The rows are grouped in 3 different ways at once. Each group adds its own fixed numbers to the row, and there is some noise. The rows also spread widely along 10 directions, which tell nothing about the answers.
In the rows, 128 means zero.
Known rows, each followed by its group in each grouping:
[ 91 107 178 103 150 171 107  69 148 146 158 125 148 161 172  92 147 111
 157 162 126 153 147 126  46 141  68 148 181  64 165 116 114 121] : (5) Z266 F
[176 141 129 161 108 101 110 135 125 172  71 116  98 134 139 106 152  79
 112 105 175 152 105 134 117 112 132 168 134 123 101 118 138  75] : (2) Z335 K
[134 134 109 118 117 136 156  79 156 160 164  59 117 112 124  90 126 116
 183 164 128 122 100 155 146 152 129 143 123 111 165  70  81 103] : (0) Z51 G
[167 140 153 164  79 114  82 156 132 167  99 166  81 169 114 135 142 107
  90  97 146 191 110  94 131 108 120 124 156 123 115 151 167  80] : (2) Z266 Y
[143 161 146 144  31 101  81 120 112 136  90 151  61 129 130 129 111 175
 109  97 142 137 129 138 180 107 156 111 156  96 127 103 121 109] : (4) Z335 Y
[157 125  96 157 108  91 138 139 144 120 150  98 152 166  94 127 166 143
 133 160 133  98 178 114  68  90 161 190 134  99 156 137  67 152] : (5) Z51 K
[110  99 110 115  96 122 127 113 171 139 122  67 143 124 134 145  99 125
 158 123 127 154 142 128 183 147 142  98 117 149 155 119 115 101] : (1) Z335 G
[152 101 189 115  77 105  91 120 132 136  92 116 152 129 168 103 163 114
 128 119 181 104 159 113 111  97  88 127 135  87 116 108  94 135] : (4) Z266 U
[150 126 143 132  59 128 109 157 144 140 106 143 125 174 140 144 111 109
 106  77 151 176 128  79 175 125 124  87 128 131 112 146 160  95] : (3) Z266 U
[192 130 135 157  84  86 144 149 140 166 145 117 129 153 105 106 163  92
  96 136 153 120 122  83  84 107 130 133 112 132 129 145 115 155] : (3) Z51 F
[140 106 135 125  84 179 154 149 135 151 165 157 126 217 191 139 100  87
 112  96 169 103 125  80  95 153 124 143 139  57 120 172 143 128] : (1) Z335 K
[126 147 113 127  90 109 127 114 107 110 100 145 137 163 149 122 102 174
 117 121 141 102 197 115 102 109 166 146 133 106 136 120  89 134] : (0) Z266 U
[156 136 115 126 117 111 168 113 158 145 180  98 160 157 106 105 152 108
 148 155 118 129 126 108 108 140 120 132 118 122 153 116  89 139] : (5) Z51 U
[128 130 101 117 111  85 122 112 149 107  93  92 149 122 121 124 121 149
 153 120 120 155 181 132 152 118 154 129 114 154 146 101  95 109] : (1) Z335 U
[106 159 137 111 100 160 134 106 124 138 151 175 103 186 156 114  99 142
 126 115 119 154 126 110 113 157 121 133 159  70 146 131 134 106] : (2) Z335 U
[161 138 124 149  67  58 126 121 143 163 130  77 126 126  92 125 154 143
 103 158 129 101 123 122 119 114 146 121 126 137 145 134  83 156] : (5) Z51 K
[132  95 119 120 135 154 164 122 146 125 159 116 183 184 157 118 133  98
 160 139 157 100 163  93  63 141 112 165 120  77 147 143  95 128] : (2) Z51 U
[123 119  88 115 121 163 158 107 147 126 122  95 152 150 160 124  89 100
 177 103 144 154 138 121 164 158 139 130 109 118 140 101 114  76] : (0) Z51 U
[ 98 110 139 121 144 116 106  90 146 129 105 125 157 144 130 131 119 134
 138 146 102 197 167 109  94 139 116 108 146 139 173 151 134 105] : (2) Z51 Y
[131 188 128 128 117  94 108  66 118 153  95 122  76 101 125  80 125 148
 134 141 108 170 116 161 126 134 145 135 151 135 140  65 113  83] : (1) Z51 U
[200 139 116 176 139 123 161 122 117 190 114 131 109 153 148 100 132  51
 110 104 168 145  87 103  77 145 155 159 120 135 109 137 155  88] : (3) Z51 Y
[174 164 112 157 106 115 128 135 133 144 123 108  94 132 114  96 158 105
 153 120 161 130 126 149 128 101 156 194 135  96 123  73  91  90] : (5) Z335 G
[113  73 137 122  80 145  98 130 182 149 161  69 136 155 117 147 138 126
 164 146 141 143 128 110 141 119  90 122 155  86 158 134 112 114] : (0) Z51 F
[164 172 126 127 109 119 146 106 138 142 167 138 102 135 106  71 153 107
 140 142 113 155 119 121 112 123 121 139 120 120 149  81 104 127] : (1) Z51 F
[133 134  95 125 101 164 132 119 146 136 141 109  96 158 157 120 108 110
 171  99 147 142 116 141 163 141 143 163 141  81 130  88 116  75] : (1) Z335 K
[160  63 161 121  94 108 107 115 164 160 104  58 162 105 167 108 157  72
 163 122 189 111 118 122 152 130  88 117 108 117 117 106 108 114] : (3) Z335 Y
[165 123 136  99 140  92 172 100 161 133 162  90 197 129 122  66 171  84
 158 153 126 135 152 105 114 132  92 112  81 152 153  83  75 155] : (3) Z266 U

New rows, each followed by its group in each grouping:
[157 108 105 143 163 127 138 116 159 159 137  79 134 150 138 105 163  72
 165 138 145 143 123 138  76 125 126 201 141 108 139 114 108  90] : (1) Z335 K
[123  98 161  97  53 116  97 124 152  94 102 113 162 129 155 120 140 140
 153 114 163 114 191 105 157 100  98 109 118  94 132 106  87 129] : (1) Z51 U
[113 119 137 113 138 113  98  80 165 156 140  63 126 119 117 106 152 138
 182 164 108 160 117 164 121 133 101 152 172 101 165  81  87  95] : (4) Z335 U
[ 99 117 115 114  95 117 112 126 153  90 162 122 140 177 113 133 136 194
 158 152 115 104 207 120  87 103 141 170 159  62 172 122  63 148] : (1) Z335 U
[131 144 125 118  88  77  94  92 144 136  80  75 111  84 118  98 142 140
 152 136 133 156 129 167 180 115 128 125 123 139 137  70  91  98] : (2) Z335 K
[138 191 109 117 136 109 181  70 103 142 149 139 117 145 138  68 110 152
 137 150 112 106 140 141  89 153 156 153 124 111 151  79  82 137] : (0) Z335 U
[158  93 157 105 169  95 148  84 152 127 109  76 217 108 154  73 176  65
 170 157 158 132 176 119  69 117  89 146  93 137 145  93  73 133] : (4) Z51 U
[135 148  93 118 104  76 141 107 134  80 130 115 159 134  95 101 143 170
 146 150 111 133 207 120 117  94 165 142 106 127 175  99  60 159] : (3) Z51 K
[176  90 125 137 110 164 149 132 137 149 132  94 150 156 188 108 142  49
 164 103 208  88 118 118 103 126 124 185 122  66 109 117 103 101] : (4) Z51 K
[128 120 142 112 126 194 127 111 129 137 112 154 141 178 206 117 103  63
 141  83 166 178 132 109 128 151 107 136 141  85 117 122 157  69] : (5) Z266 K
[141 149 136 147 118 117  80 135 143 150 119 154  82 166 101 119 153 122
 115 122 113 211 136 115  88 101 126 160 175 113 140 136 148  89] : (1) Z335 F
[178 137 123 158  55  80 117 150 139 148 137 104 106 149  96 117 163 131
 109 140 157  97 121 108 115  89 149 154 134 100 130 131  89 149] : (3) Z51 K
[138 101  63 124 139 139 149 122 177 119 153  55 154 147 120 121 133  96
 204 120 130 158 136 138 162 132 146 167 116 117 155  89  87  88] : (3) Z335 K
[144 149 152 117  71 109 135 110 149 144 185 130 122 143  95  97 150 139
 123 155 107 145 124 105 133 120 102  95 137 108 166 110  98 166] : (4) Z51 F
[164 112 135 126 134 122 131 130 154 127 138  97 155 145 133  82 188  85
 183 137 173 110 150 128  88 100  92 200 123  71 127  85  77 109] : (2) Z335 U
[124 137 148  99 106  98 145  88 153 151 169 101 148 142 125  95 134 144
 138 164 104 127 125 117 113 154 104  98 135 117 167 114  91 161] : (3) Z335 U
[126 117 126 114 135 182 177 104 121 142 141 148 162 192 201 108  91  89
 141 109 165 105 144  96  71 170 127 151 120  82 126 138 124 114] : (2) Z266 U
[ 84  73 192  98 131 139  85  93 147 129 104 122 187 163 186 128 127 114
 134 143 151 156 177  89  57 134  73 114 163  86 150 167 133 118] : (3) Z51 U
[181 155 171 140  85 114 130 142 117 155 136 190 103 172 141  95 149  92
  88 102 152 153 118  79 109 124 111 117 133 104 116 139 152 131] : (3) Z335 Y
[168 181  89 120 135 126 165 120 144 100 176 143 125 155  85  70 165 109
 175 133 104 187 156 126 142 100 130 172 107 109 163  58  83 109] : (0) Z51 K
[160 170 133 149 101  93 107 130 125 137 138 163  97 162  84  94 162 140
 101 133 112 173 155 105  87  87 139 150 147 122 145 116 115 134] : (3) Z266 F
[171  87 131 139  98 133 123 154 161 123 141  85 158 154 130 120 176  86
 180 122 183 104 155 111 110  87 107 192 129  65 127 105  75 110] : (4) Z51 U
[146 158 138 114  96  90 115 100 138 115 134 115 129 122 109  75 162 148
 153 145 122 134 157 135 125 103 120 140 129 109 151  60  71 135] : (3) Z266 U
[163 147 111 132  97 145 135 132 155 143 159 109 103 144 113  98 142  93
 168 113 143 167 109 123 169 120 130 148 126 108 138  74 111  87] : (3) Z266 G
[146 100 119 136  52 104 118 151 157 128 158  91 134 160 109 141 152 145
 135 144 149  83 155 107 120  97 134 150 134  84 149 140  76 152] : (1) Z51 K
[165 125 182 112  52 113  96 125 150 150 125 107 114 121 145  91 169 109
 137 125 167 112 116 125 154 107  74 120 133  91 111  78 101 119] : (1) Z266 U
[125  90  91 126 145 119 157 108 165 127 165  57 178 153 127 125 147 125
 181 165 130  96 167 136  86 130 142 182 128  95 168 121  63 140] : (5) Z335 K
[126 104 176 102  69 114 102 114 136 103 129 123 164 147 161  98 159 151
 142 140 170  78 190 106  94  98  92 135 137  60 138 107  68 165] : (3) Z266 U
[148 110 166 113  65 140 127 144 132 125 130 147 141 172 185 112 137 112
 124 103 187  81 159  93 100 118 104 145 130  51 106 129 104 140] : (1) Z335 U
[125 169 130 134 121 112 130 111 116 152 134 167 100 182 132 117 110 148
  95 130 103 159 141 108  67 141 148 145 165 113 145 150 136 116] : (1) Z335 U
[143 112 155 126 100  55 112 116 134 131  89 108 171 131 130 117 152 143
  96 147 144 107 196 100  74 101 127 116 114 153 138 141  86 164] : (1) Z266 U
[104 118 196  88  60 148  71 107 138 132  93 155 115 142 199 119 111 113
 113  95 158 175 131 112 169 137  73  77 156  83 119 129 161  99] : (1) Z335 K
[142  65 137 139 106 100  94 127 171 176 108  39 146 130 129 152 147  97
 142 138 153 144 109 131 136 121 115 134 145 130 135 144 114 102] : (4) Z335 K
[127 124 145 107 111 123  94  78 135 127  86  87 117  98 179  82 143 112
 170 128 163 129 141 171 133 120 111 159 136  90 124  59  93  90] : (1) Z335 K
[143 115 153 146 117 105  87  91 135 199  92  70  99 119 156 106 145 112
 129 146 162 112  95 156  77 134 116 163 169 107 117 110 116  88] : (1) Z266 U
[134 125 168 126 108  60  64 101 140 146  57 102 135 103 124 108 161 137
 108 137 129 173 165 130 113  98 110 112 141 163 131 115 118 110] : (1) Z266 U
[179 167 127 133 100 140 146 122  97 130  90 176 109 151 188  84 117  74
 108  71 182 137 144 115 126 120 144 149 105 109  95  94 136  99] : (1) Z266 K
[145 109 108 150 160 136 121 128 153 172 111  99 120 169 147 129 128  66
 134 111 143 185 113 122  89 138 137 172 152 131 125 149 154  63] : (1) Z335 K
[163 164 119 140 114 109 108 115 133 125  88 115  89 107 126  84 153 107
 163 111 161 154 149 159 146  89 150 185 125 114 120  54  97  74] : (1) Z335 G
[129 151  99 137 152  97 155  87 137 162  94 102 137 123 123 115  95 110
 121 131 110 188 131 128 127 159 165 112 111 195 155 133 136  92] : (2) Z335 G
[126 138 151 110  65 131 143 111 114 112 155 167 143 172 156 101 133 146
 113 143 149  85 170  94  84 122 114 131 130  57 153 135  86 173] : (2) Z51 K
[126 140 147 130  83 122 101  97 124 176 103 126  90 144 159 124 101 123
  91 114 128 161 101 122 133 150 130  99 155 131 129 136 156  96] : (1) Z266 K
[141  72 181 116 115 122  71 121 192 155 129  50 146 122 133 106 206  72
 179 154 164 156 112 142 127 104  42 156 161  81 133 101 100  95] : (5) Z335 K
[158 156 128 118 121 129 174  89 127 148 163 139 123 143 142  89 120 104
 143 119 114 151 115 118 140 159 129 112 117 126 151  94 117 124] : (4) Z335 Y
[146 108 129 142  73 169 121 153 164 182 164 120  99 194 132 150 121  79
 127 108 147 168  65  93 150 148 101 126 157  83 127 167 163  78] : (2) Z51 K
[144  90 104 141 135 115 149 103 130 138 108  80 178 140 165 126 121 104
 142 136 170  89 166 121  67 125 161 168 116 115 139 140  82 131] : (4) Z51 K
[142  94 161 101  87 126 128 118 136 118 108 113 175 141 189 104 135 103
 140 116 183  84 176 102 110 123  99 126 104  96 118 108  92 138] : (1) Z266 U
[ 99  68 125 121 140 119  92 128 169 116 116  81 175 164 130 149 145 133
 163 149 133 162 192 118  96 103 113 162 155  98 162 153  98 109] : (0) Z335 K
[178 139 100 131  87  93 187 139 141 127 177 114 153 163 113  97 146 119
 129 135 140  85 148  97 121 123 152 136  87 117 148 121  72 178] : (3) Z335 K
[141 101 126 132 129 110 127 130 167 157 122  86 152 155 119 126 145 100
 148 135 135 160 127 114 111 131 110 145 135 129 138 137 115  98] : (2) Z335 U
[ 89  98 120 115  82 120  84 119 164 110 137  79 135 147 111 149 127 190
 176 141 115 136 170 140 152 109 131 143 173  77 169 113  79 117] : (4) Z335 U
[128 136 136 146 105 129 135 129 101 122  98 183 145 187 162 142  94 133
  80 110 154 133 198  75  57 110 172 138 140 107 143 189 133 140] : (4) Z51 G
[134 143 147 114  98  81 128  64 132 136 134 102 128  92 134  77 146 153
 146 171 121  98 151 145 104 129 122 117 121 118 163  76  71 153] : (1) Z51 Y
[194 118  98 140 112 135 188 140 151 136 177 113 153 157 117 109 145  66
 168 110 147 129 127  94 143 131 138 139  90 122 145 105  95 125] : (4) Z51 Y
[160 156 153 146 147  88 106  91 106 176  30 134 131 121 165 103 123  79
  88 102 153 196 126 126  94 134 136 121 130 182  98 128 164  68] : (5) Z266 U
[168  91 143 134  87 176 128 156 149 160 128 123 125 173 183 118 131  40
 142  72 202 140  94  92 137 131 104 146 127  76  94 133 156  86] : (3) Z335 F
[155 105 121 150 111 151 113 150 135 145 106 132 119 181 167 134 131  82
 128  88 179 139 140 105  96 108 139 179 144  90 109 146 136  85] : (1) Z266 K
[114 129 138  99 128 133 169  79 145 153 189 123 161 172 144 105 106 131
 125 155  96 136 129  92  88 179 108  91 134 122 172 140 115 156] : (3) Z266 U
[125 128 115 107  71 169 131 119 125 110 118 145 125 162 189 123  87 118
 145  79 162 124 156 118 170 133 142 125 119  83 122 101 122  99] : (1) Z266 K
[115 152 123 122 104  97 112  82 141 139 166 105 108 129  84 105 140 182
 142 170  78 151 146 144 112 117 139 127 157 119 188  91  78 150] : (4) Z266 F
[162 161 168 123 132  84 124  60 107 184  89 105 119  95 161  51 150 107
 116 151 150 117 113 153  83 135 108 140 126 136 117  68 104 113] : (0) Z266 U
[112  95 162 100  92 160 107 125 160  94 146 131 160 162 146 126 140 116
 169 124 149 160 185  94 136  99  92 127 142  72 162 125 104 121] : (4) Z51 G
[101  95 129 133  96 123  86  96 147 161  93  69 115 133 155 148 109 141
 142 134 149 123 127 142 106 139 137 141 171 103 133 134 117  84] : (1) Z51 U
